The rows of a group lie close to one hidden flat surface of 8 dimensions, which passes through zero. Surfaces can cross.
Some rows, each with its group after it:
[-1.28  1.06  0.88 -1.37  2.17  1.44  0.67 -2.26  1.17 -0.21  0.99  0.49
  3.64 -1.42  0.35]
q305
[ 0.27  0.51 -1.96 -1.16 -2.01 -0.83 -0.65 -2.06 -0.25  2.82  1.19  0.34
 -0.39 -1.97  0.23]
q305
[-1.08 -1.55  1.27 -2.45 -2.82  0.14 -0.26 -1.48 -1.06 -1.03 -1.00  1.29
  0.44  0.98 -0.07]
q130
[ 0.16 -0.54  1.08  0.80  0.64  0.99  0.80 -4.14 -2.08  2.66 -0.19 -0.73
  1.91 -0.78 -0.44]
q130
[ 0.72 -0.17  0.63 -1.09 -1.65  0.12  0.87  2.31 -0.70 -1.39 -1.37 -0.02
 -2.65  1.93 -0.50]
q305
[-0.33 -0.34 -2.06  0.38  1.20  1.75 -1.39  0.77  2.59 -0.83 -0.55 -0.72
  0.96 -2.88 -4.47]
q211
[-0.33  0.43 -1.89  2.37  1.28  0.20 -1.93  0.87 -0.14  4.43  0.09  1.52
  2.76 -1.98  0.66]
q988
[ 1.05  2.14  0.53  0.24  2.87 -1.45  0.83 -0.59  0.47 -0.98  0.55 -1.46
 -2.50  1.58 -0.56]
q211
[-0.76 -2.96 -1.98  1.64 -0.23 -1.75 -2.68 -0.54 -0.12  0.67 -0.08  1.63
  0.95 -0.99  0.60]
q211
[-0.50 -1.98  0.42 -2.24 -0.47  1.87  0.98 -1.97 -0.36  0.55 -1.88  0.27
  2.74 -0.28 -0.86]
q211
[-0.77 -0.41  0.96  0.81  0.77  0.86 -0.13  2.04 -0.87 -0.12 -0.33  1.98
  2.88  0.32  2.42]
q211
[-0.93 -1.07  2.43  0.95 -0.61 -0.05 -0.52 -1.16  2.12 -4.14  1.76 -1.41
  1.94  0.96  1.02]
q305
[-1.03 -1.45  1.43 -1.49 -2.98  0.61 -0.20 -1.87 -0.12  1.30 -0.81 -1.47
 -1.99  1.31 -1.88]
q988
[ 0.07  3.00 -1.33 -2.84 -0.34  0.01  0.09  1.61  1.61  2.24 -0.37  0.33
 -1.86  0.41 -1.12]
q305
[-0.95  1.40  1.41 -1.48  0.95  0.77 -0.15  1.47 -0.57 -1.22 -1.10  1.78
  0.12  1.01 -1.07]
q988
[ 0.30 -1.95 -1.09  0.54 -2.49 -0.92 -0.01 -0.61  0.92  0.19  0.82 -1.59
 -2.85 -0.47  0.47]
q130
[ 2.19  2.61 -2.23  0.29  1.44 -2.82  0.13 -0.77 -0.86  0.05  1.55  0.33
 -1.03 -0.94  1.48]
q211
[-1.35 -0.05  0.46  0.93  2.32 -0.06 -1.70  0.43  2.46 -1.82  0.05  0.18
  2.16  0.47 -0.75]
q130
[-0.42  0.99 -0.11  0.05 -0.57 -0.94 -1.90 -0.71  0.21 -1.38  1.20  1.57
  2.81 -1.21  0.30]
q130
[ 0.87  0.32 -2.48 -0.07  1.28 -1.43 -0.18  2.29  0.57 -0.22 -0.29  1.36
  0.27 -0.14  1.58]
q988
[-0.90 -1.18  0.42 -2.51  1.70  0.90  0.81 -0.30 -0.30 -2.75 -1.81  2.29
  2.87  0.22  0.36]
q211
[-0.20  2.87  1.98 -2.65 -0.26  2.74  2.77  0.79  0.44 -1.11  0.20 -0.71
  0.27  0.10 -0.53]
q305
[-0.02  1.74 -0.25  0.82 -1.30 -0.54 -1.82  0.29  0.52 -0.11  1.49  0.67
  1.35 -0.94 -0.09]
q130
[ 1.35 -0.95 -0.49 -1.06  0.81  1.11  3.76 -0.68  1.38 -1.83  0.28 -1.85
  2.07 -0.15  2.51]
q988
[-0.53  1.12  1.86 -3.46 -0.08  1.49  1.88  0.39  1.00 -2.30 -0.83 -0.26
 -0.03  1.95 -0.45]
q305
[ 0.26  2.29  0.49 -0.92  3.12  0.41  0.67  0.37 -0.83 -1.17 -0.48  1.50
  1.55 -0.06 -0.40]
q988
[ 0.87 -0.91 -2.21  0.92  2.62 -1.22  0.71  1.14  0.42  0.61 -0.71 -0.34
 -1.72  0.07  0.72]
q130
[ 1.07  2.44 -2.57  1.60  2.70 -1.93 -1.26  2.83  1.52 -1.20  0.86 -0.10
 -1.93 -0.77 -1.14]
q211
[-1.76 -1.54  0.51 -0.02 -0.02  0.65 -1.03 -0.41 -0.04 -0.80  0.24  1.66
  2.15 -0.89  0.93]
q305
[-0.51 -0.40 -0.28  0.27 -0.75  0.17 -0.20  2.64  0.33 -3.81  1.33  1.45
  0.76 -1.12  2.24]
q130
[-0.09 -0.65 -0.12  2.31 -1.26 -1.49 -1.60 -0.99  0.57  0.52  1.54 -1.68
 -2.76 -0.06 -0.63]
q211
[-0.53  0.75 -0.22 -1.11  0.23  0.60  0.10  0.18  0.66  2.36 -0.63 -0.24
 -0.84  0.13 -1.20]
q305
[ 0.97 -0.09 -1.73 -0.15  3.11 -3.16 -1.03 -2.73 -1.85 -1.95  0.29  2.41
  1.49 -1.16  0.93]
q988
[ 0.33  0.60  0.10  0.45  1.93  0.45  0.26 -2.35 -0.07  2.10 -0.35 -0.72
  0.77 -0.31 -1.17]
q988
[-0.43 -0.30  1.21  0.63 -1.83  0.84 -0.41 -1.98 -0.02  2.98  0.13 -2.23
 -1.73  0.43 -2.09]
q988
[-0.77 -0.06  0.24  0.06 -1.62 -0.55 -1.63 -1.12  3.88 -0.77  1.32 -2.74
 -0.99  0.48 -2.08]
q130

New rows, each followed by its group:
[-0.03 -2.40  0.40 -0.84  0.07  1.06  2.72  0.10 -0.01  0.05 -1.45 -2.22
 -3.34  1.26 -0.03]
q130
[ 2.88  0.16 -0.47  0.01 -1.55 -2.36  1.44 -0.70 -1.64 -3.60  0.47 -0.92
 -1.38  0.93  1.29]
q305
[ 0.39  2.91  1.48 -1.18 -1.78  2.65  2.31  1.64  0.58 -1.24  0.89 -1.61
 -0.93 -0.27 -1.35]
q211
[-0.27 -0.39  1.12  4.30  0.64 -2.03 -1.63 -1.25 -0.14 -0.40  2.89 -1.62
 -2.23  0.15  1.14]
q211
[-1.16 -2.82  0.16  1.67  0.50 -1.80 -1.91 -1.46 -0.85 -1.44  0.53  1.47
  0.69  0.09  2.06]
q211
[-0.42  0.33  0.09 -2.15  2.25 -1.03 -0.21 -0.28  2.27 -0.38 -1.57 -0.33
 -0.13  2.45 -1.02]
q305
[-1.01 -2.81 -0.22 -2.01 -0.39  1.18 -0.39 -1.68  0.43 -0.64 -1.99  0.54
  1.83 -0.51 -1.95]
q211
[ 1.89 -1.80 -2.05  4.18 -0.50 -2.86 -1.66 -0.11 -1.78  1.43  0.29 -0.62
 -2.06 -0.52  0.23]
q305
[-1.25 -3.34  1.36  0.64 -0.37  1.12  0.66  3.09 -0.76  0.54 -2.34 -0.31
 -3.29  2.27  0.01]
q130
[ 0.56  2.69  0.73  0.79 -2.50  0.81  0.74  2.02 -0.03 -1.36  2.58 -0.98
 -1.79 -1.00  0.79]
q211
[-0.63  3.53  1.25 -3.15 -1.23  0.14 -1.29  2.66  1.47 -1.04 -1.31  1.31
 -0.24  2.82 -2.36]
q130
[ 0.22  0.75  0.82  2.51 -1.34 -0.57 -0.41 -0.03 -1.13 -0.15  2.69 -0.20
 -0.33 -1.00  2.62]
q211
[ 1.94  3.14 -0.36  0.58 -0.95 -1.55  1.13  0.43 -1.98  0.70  2.20  0.06
 -1.16 -0.13  3.23]
q211
[ 1.31  1.26 -0.31 -2.59  2.54 -1.28  1.72 -0.51  0.53 -3.30 -1.28  0.26
  0.83  1.98  0.22]
q305
[-0.85  0.69  0.34  2.62  0.45  1.11 -0.86  4.70 -0.28 -0.65  0.63  1.28
  0.10 -0.73  0.79]
q305
[-1.69  2.03  1.20 -1.52 -1.49  1.93 -0.04  2.46  2.52  0.21  0.62 -0.31
 -0.70  0.58 -0.78]
q305
[-1.07 -1.73 -1.36  3.32  0.20 -0.25 -2.88  1.63  0.69 -0.33  0.77  1.30
  1.86 -2.29  0.32]
q211
[-0.14 -1.44  0.00 -2.25 -3.13 -0.17  0.58  2.80 -1.37 -0.20 -1.88  1.27
 -3.66  1.93  0.60]
q130
[-0.27 -1.70 -0.30 -0.26 -2.35 -0.69 -0.81  1.28 -2.57  0.58 -0.95  2.38
 -1.10  0.29  1.26]
q130
[ 0.00 -1.54  0.79  0.23  1.39  0.98  1.73 -3.64  1.39  1.24 -0.22 -3.72
 -0.61  0.44 -1.63]
q130
[ 0.51  1.44 -0.60 -0.72  1.21  0.62  0.71  0.72 -0.03  0.87 -0.33  0.81
  1.51 -0.26  0.44]
q988
[-0.72  0.37 -0.44  1.38  4.09 -0.67 -1.62 -1.02  1.81 -1.67  0.55  0.94
  4.17 -0.93  0.03]
q130
[-1.80 -2.64  1.68 -2.80 -1.44  1.54  0.01 -1.37 -0.10  1.29 -2.58  0.44
  0.67  1.74 -1.36]
q988
[ 2.02  3.71 -2.69  1.13  3.18 -2.63 -0.62 -0.12  2.22  1.06  1.49 -0.78
  0.24 -0.28  0.24]
q305
[-0.48 -0.46  1.34  1.01  0.61  1.74  1.31  2.21 -0.96  1.20 -0.87 -0.39
 -1.36  0.97 -0.17]
q130
[ 2.65 -0.96  0.24  4.48  0.02 -1.52  0.45  0.69 -1.91 -1.87  0.70 -2.01
 -1.46  0.68  0.53]
q305
[-0.94 -2.64 -0.03  1.54  1.23 -2.38 -2.45  1.76  1.39 -1.90 -1.04  0.06
 -2.74  2.53 -0.81]
q988
[-1.08 -0.74 -0.98 -2.29  1.42 -1.14 -1.01  0.70  1.35  0.56 -2.50  1.29
 -0.79  2.28 -0.95]
q305
[ 0.74  3.02 -0.75 -0.83 -1.29  1.41  1.10  2.37 -0.39  1.60  0.75  0.92
  1.04 -1.54  0.95]
q988
[ 0.24 -0.72  0.33  3.06  1.99 -2.08 -1.74  1.54  2.51 -1.80 -0.15 -1.68
 -1.09  2.96 -0.62]
q305
[ 2.12 -0.46 -3.03 -2.17  2.08 -1.98  2.05  1.44  1.66 -1.68 -1.52 -0.16
 -0.53  1.51  1.93]
q988
[-2.04 -0.03  2.16  0.61 -2.79  2.22 -1.60  0.85 -1.22  0.82  0.82  1.64
  1.42 -1.25 -0.30]
q988
[ 0.28 -0.98  1.11  1.83  0.02  0.22  0.69 -2.08 -0.03 -2.25  1.87 -1.69
  0.66 -1.18  0.84]
q988
[ 1.13 -1.10  1.64  2.50 -0.99  0.21  0.76  0.33 -1.57 -2.29  0.56 -1.47
 -1.00  0.71  0.42]
q305
[-0.89 -1.00 -0.11 -1.67 -1.66 -0.54 -1.45 -1.46 -1.15  1.76 -1.31  1.46
 -0.50  0.48 -1.01]
q988
[ 0.17 -0.02 -0.33  2.26 -2.77 -2.00 -1.62  0.67 -0.48  1.74  1.59 -0.87
 -3.19  0.71  1.13]
q211
[ 0.51 -1.11 -1.70 -0.33  3.31 -1.04  0.71  1.34  2.35  0.47 -2.40 -0.77
 -0.44  2.35  0.11]
q988
[-2.14 -3.65  0.77  0.41 -2.59 -0.03 -2.05  0.42  0.09 -3.46  0.38  1.70
  0.72 -0.78  0.78]
q211
[-0.58 -1.26 -0.16 -3.57 -1.20 -0.36  0.10 -2.13 -1.36 -0.16 -1.47  2.13
  0.73  0.46  0.25]
q988
[ 1.35  2.96 -0.26  2.15  2.86 -0.95  0.36  0.34  2.47 -0.37  1.44 -2.40
  0.26  0.85 -0.41]
q305
[ 0.96 -0.93  0.13  1.46  2.62  1.88  3.55 -1.86 -0.80  0.29  0.85 -2.43
  0.22 -1.82  1.09]
q130
[-0.93  0.51  1.89 -0.37  0.74  3.31  1.03  1.45  1.56  0.15 -1.29 -1.29
  0.73  0.58 -2.51]
q211
[-0.37  0.66  0.68 -1.52 -2.79 -0.90 -0.86  3.87  1.80 -3.43  0.15  0.25
 -2.35  2.61  0.43]
q305
[-0.42  0.19  1.53 -1.38  1.18  0.05  1.12  1.28 -0.98  1.05 -2.03  1.00
  0.32  3.15  1.79]
q211
[ 0.09  2.56  2.19  2.60  0.35 -0.13  0.82  1.40 -0.65 -1.74  3.04 -0.87
 -1.26  0.46  2.51]
q211
[ 1.51 -0.17 -0.52  1.44  2.30 -1.33  0.42  1.09 -0.95 -1.41 -0.76  0.41
  0.08  0.63  0.52]
q305
[ 0.63  2.35 -1.06  1.33  1.34 -1.38 -0.80  2.87  1.44 -0.92  0.90 -0.58
 -2.87  0.45 -0.79]
q211
[-0.23  0.47  0.14  3.28  1.91 -0.87 -1.24  0.91  0.08 -2.41  2.41  0.38
  0.48 -1.48  1.30]
q211
[-0.12  1.11 -0.82  0.42  1.85  0.90  0.07  1.96 -0.56  1.89 -0.65  1.11
  0.16 -0.79 -0.31]
q305
[ 1.12  1.03  0.28 -1.13  2.29 -0.91  2.10 -3.18 -1.31  1.21 -0.35 -0.84
 -0.16  1.49  0.95]
q211
[-1.81  0.41  1.63 -0.58  2.54  0.52 -1.67  2.31  0.60 -0.20 -2.77  2.30
  1.86  2.88 -1.65]
q130
